All rows are made from the same 11 directions, up to rounding. Whole rows:
.28 -.16 .04 .10 -.10 .27 .07 .35 -.29 -.06 .14 -.24 -.16 .20 -.19 .33 -.03 -.05 .02
.08 -.15 .10 .04 .21 .02 .23 .17 .11 .21 -.06 -.32 .08 .29 .17 .06 -.16 -.06 .19
.06 .20 .31 -.23 -.07 .04 -.01 .14 .21 .15 .07 -.29 .11 -.11 .08 -.23 .03 .37 -.32
.08 .26 -.18 -.07 -.02 .09 .11 -.24 .01 .00 -.07 -.10 -.19 .14 -.07 .09 .28 -.01 .16
-.22 -.02 -.02 -.20 .19 -.11 -.37 -.43 -.20 -.14 .01 .02 -.16 -.48 -.12 -.24 .06 -.11 -.06
-.18 .23 -.20 -.08 .32 .12 .08 .15 -.22 .28 -.01 -.10 .24 .03 .16 .10 .03 -.10 .46
.12 .00 .12 -.04 .06 .20 .21 .09 .04 .33 -.11 -.19 .19 -.02 .08 -.24 -.06 .22 .10
-.20 -.05 .05 -.06 .00 -.18 -.26 -.09 .04 -.19 .24 .05 -.22 -.15 -.21 .11 -.05 -.13 -.27
-.10 .05 .52 -.04 -.13 .16 .07 .01 -.30 -.35 .07 .06 -.05 .16 -.13 -.06 -.17 .14 -.51
-.10 -.14 .04 .03 -.10 -.05 -.03 -.29 -.02 -.14 -.04 .20 -.10 -.09 -.22 -.18 -.04 -.10 -.08
.22 -.40 .34 -.19 -.18 .03 -.17 .07 .05 .05 .08 -.60 -.03 -.27 -.27 -.42 -.07 .05 -.16
-.04 -.35 .13 -.03 .14 .06 .10 .09 .08 .34 .03 -.16 .08 -.10 -.18 -.24 -.35 -.04 .11
-.13 -.14 .08 .20 -.22 .09 .10 -.06 .09 .14 .30 -.27 .03 .01 -.35 .02 .23 -.15 -.02

The start of a row, then its end:
-.02 -.09 -.16 .06 -.14 .07 .23 .29 .25 .34 .17 .18 -.02 .12 -.38 .11 -.28
-.02 .11
-.13 .03 -.01 -.13 -.23 -.20 -.02 -.34 .27 -.19 .12 -.15 -.31 .16 -.42 -.03 .16
-.25 -.08
-.24 -.07 -.07 .28 .00 -.13 -.21 -.15 -.03 -.06 .09 .30 .20 -.33 .18 .00 .19
-.05 -.10
-.13 .03 -.01 -.21 .17 -.28 -.17 -.21 .30 -.08 .09 .10 -.37 -.05 -.12 .07 -.20
-.04 -.24
.22 -.17 .05 -.23 -.07 .03 -.01 -.09 -.02 -.09 -.05 -.24 -.35 .08 -.36 -.09 -.15
-.09 .02
.30 -.32 -.14 .21 -.11 -.15 -.02 -.01 .15 -.15 -.23 .22 -.06 .04 .18 .02 -.08
-.03 .04
.11 .12 .02 -.22 .30 -.11 -.14 .02 .18 .07 -.02 -.05 -.22 -.11 .22 .09 -.16
.22 -.19
.08 -.38 -.02 .41 -.17 -.09 .04 -.19 .08 -.21 .03 .00 -.12 .16 -.04 .18 .17
-.26 -.02
-.16 .18 .16 .19 .02 .05 .21 -.40 .11 -.12 .06 .26 -.24 .18 -.04 .16 .10
.12 -.38
.19 -.35 .29 .22 -.24 -.08 -.08 -.14 .28 -.05 .03 -.23 .04 -.20 .08 -.24 .18
.15 -.36
-.21 -.11 .23 .27 .06 .11 .21 -.21 .01 .02 .25 -.08 -.16 .20 -.20 .21 .04
-.11 -.22
-.02 -.19 .17 -.02 .24 .01 -.08 -.23 .01 .10 .13 -.50 -.18 -.12 -.06 -.01 .10
-.10 -.04
.09 .05 .18 .24 .27 .22 .10 -.37 -.14 -.01 -.04 .00 -.21 -.06 .26 .15 .20
.25 -.28
.20 .18 .07 -.16 -.07 .26 .19 -.19 .18 .31 -.09 .09 -.17 -.18 -.21 -.30 -.05
.46 -.19
.00 -.14 -.25 -.18 .09 -.12 -.28 -.09 -.02 -.02 .11 -.04 -.32 -.24 -.32 .08 -.08
-.22 .13
-.16 -.02 .09 .24 .26 .10 .08 -.24 -.05 .22 .03 -.15 .19 -.14 .26 -.04 .24
.03 .06
.11 -.18 -.20 -.10 .07 -.34 -.22 .09 .21 -.21 .05 -.13 -.31 .15 -.01 .31 -.11
-.29 .07
-.01 -.14 .18 .28 -.25 .31 -.06 .16 -.28 .05 .33 -.15 .14 -.26 -.22 .04 .27
.08 -.20
.11 -.18 .30 .20 -.19 .08 .19 -.06 .08 -.13 -.06 .21 -.06 .15 -.04 -.08 -.16
.18 -.37
-.06 -.33 -.02 .25 .08 -.24 -.15 -.06 .17 -.01 .10 -.20 .07 -.08 .18 .10 .13
-.24 .05
-.31 .00 -.13 -.03 -.05 -.15 -.20 .02 .13 .15 .30 -.07 .11 -.27 -.22 -.02 .14
-.18 .06
.17 -.36 .15 .27 .14 .14 .22 .17 -.13 -.02 -.06 .12 -.11 .27 .05 .23 -.37
-.01 -.07
.06 -.04 .02 -.36 .26 -.07 -.07 .14 -.04 .08 -.24 .15 -.01 -.09 .07 -.25 -.54
.10 .08
.22 -.40 -.01 .02 -.17 -.04 -.11 -.16 .12 -.04 .02 -.13 -.28 -.17 -.33 -.13 -.04
-.09 -.06
-.02 -.07 .24 .17 .27 -.06 .13 -.11 .15 .06 -.04 -.21 .05 .16 .40 .08 .02
.07 -.13
.12 .16 .14 .00 -.01 .10 .12 .26 .22 .15 .23 -.24 -.11 .16 .02 .27 .04
.25 -.27
.13 -.28 .06 .04 -.27 .06 .03 .12 -.08 -.15 .06 .01 -.15 .11 -.38 .00 -.16
-.13 -.05
.02 -.08 -.11 -.12 -.15 -.11 -.07 .09 .36 .19 .11 .20 -.12 -.21 -.30 -.12 -.23
.11 -.13
.20 -.27 -.17 .31 -.15 -.17 -.10 .13 .15 -.10 -.02 -.01 .08 .02 .23 .19 .18
-.13 .08
-.28 -.11 .16 .17 .09 -.30 .03 -.09 .49 .18 .10 .03 .24 -.06 .25 -.13 -.04
.02 -.20
-.13 .46 .04 .12 .26 .24 .08 -.19 .01 .30 .14 .05 .04 -.23 .29 .14 .35
.42 -.23
-.02 .10 -.07 -.08 .14 .18 .12 .01 -.30 -.08 -.06 .33 -.22 .16 -.19 .17 -.29
-.02 .04
.25 -.25 .03 .03 -.30 .14 .10 -.03 -.05 -.04 -.14 .14 -.07 -.04 -.30 -.26 -.14
.06 -.01
.35 .07 -.12 -.12 -.23 .12 .00 .25 .24 .21 .14 -.25 -.20 -.05 -.24 .10 .10
.21 -.05
-.03 .28 .19 -.03 -.13 -.02 .01 -.06 -.21 -.50 -.07 .05 -.05 .33 .15 .16 .16
.00 -.24
.10 -.49 .09 .07 .05 -.10 -.24 .18 -.13 -.01 -.09 -.08 .23 -.31 .16 -.25 -.22
-.08 .07
-.09 .55 .02 -.21 .08 .22 .09 -.05 -.12 .08 .05 .01 -.04 .01 -.01 .05 .17
.27 -.10
.06 -.37 .10 .36 -.08 -.14 -.03 -.09 -.07 -.34 -.04 -.11 .02 .20 .19 .16 .15
-.28 -.02
.14 .21 .14 -.22 .11 .02 -.01 .15 .10 .08 -.03 -.30 .00 .04 .21 -.02 .02
.24 -.11
-.32 .02 .21 .01 -.05 -.09 .04 .05 -.15 -.20 .06 -.06 .23 .23 .01 -.03 -.03
-.23 .00
.16 -.06 .09 .10 -.25 -.21 -.01 -.21 .20 -.37 -.22 .17 -.07 .16 .17 -.09 .09
.04 -.24
.36 .20 -.17 -.19 .03 .19 .14 -.21 .08 .14 -.17 -.20 -.35 .06 -.11 .00 .16
.18 .15
-.21 .33 .03 -.40 .18 -.09 -.21 .27 -.09 -.02 .14 -.11 .05 -.05 .03 .06 -.14
.02 -.04
.08 -.10 -.05 -.15 -.01 -.10 -.25 .24 .31 .35 .19 -.33 .10 -.42 -.02 -.15 .03
.14 -.02
.01 .08 -.07 -.30 .05 -.15 -.10 .11 .27 .06 .03 .25 -.24 -.08 -.18 -.02 -.39
.14 -.19
-.16 .14 -.17 -.18 .26 -.24 -.08 .18 .11 .01 .08 -.18 -.03 .22 .13 .29 -.08
-.25 .23
.06 -.04 .00 .00 -.08 .25 .07 -.08 -.13 .24 -.09 .14 .12 -.31 -.17 -.35 -.03
.20 .06
-.01 -.04 -.27 -.11 .00 -.18 -.12 -.19 .33 .14 .02 .21 -.22 -.24 -.21 -.08 -.08
-.02 .03
.43 .01 -.11 .04 -.01 -.03 -.08 -.21 .13 -.13 -.21 -.07 -.27 -.03 .26 .08 .24
.19 -.09
-.19 .07 -.37 .21 -.31 -.10 -.13 .12 .10 .01 .21 .47 .14 -.20 -.19 .15 .18
-.10 .05
-.06 .21 -.08 .23 .15 .00 .12 -.19 .15 -.03 .14 .19 -.28 .19 .11 .47 .16
.07 -.22
-.36 -.13 -.06 .05 .04 -.19 -.16 -.15 .06 .00 .26 -.09 .00 -.12 -.22 .04 .08
-.35 .07
-.06 .22 -.07 .12 -.07 .09 .08 .18 .22 .21 .28 .21 -.04 -.03 -.08 .28 .05
.23 -.24
.04 -.09 .09 -.02 -.20 -.06 .05 .09 .19 -.02 .02 .10 -.01 .05 -.14 -.10 -.16
.06 -.17
.00 .04 .35 -.14 .08 .24 -.04 .18 -.34 .01 .08 -.28 .11 -.11 .00 -.13 -.07
.17 -.17
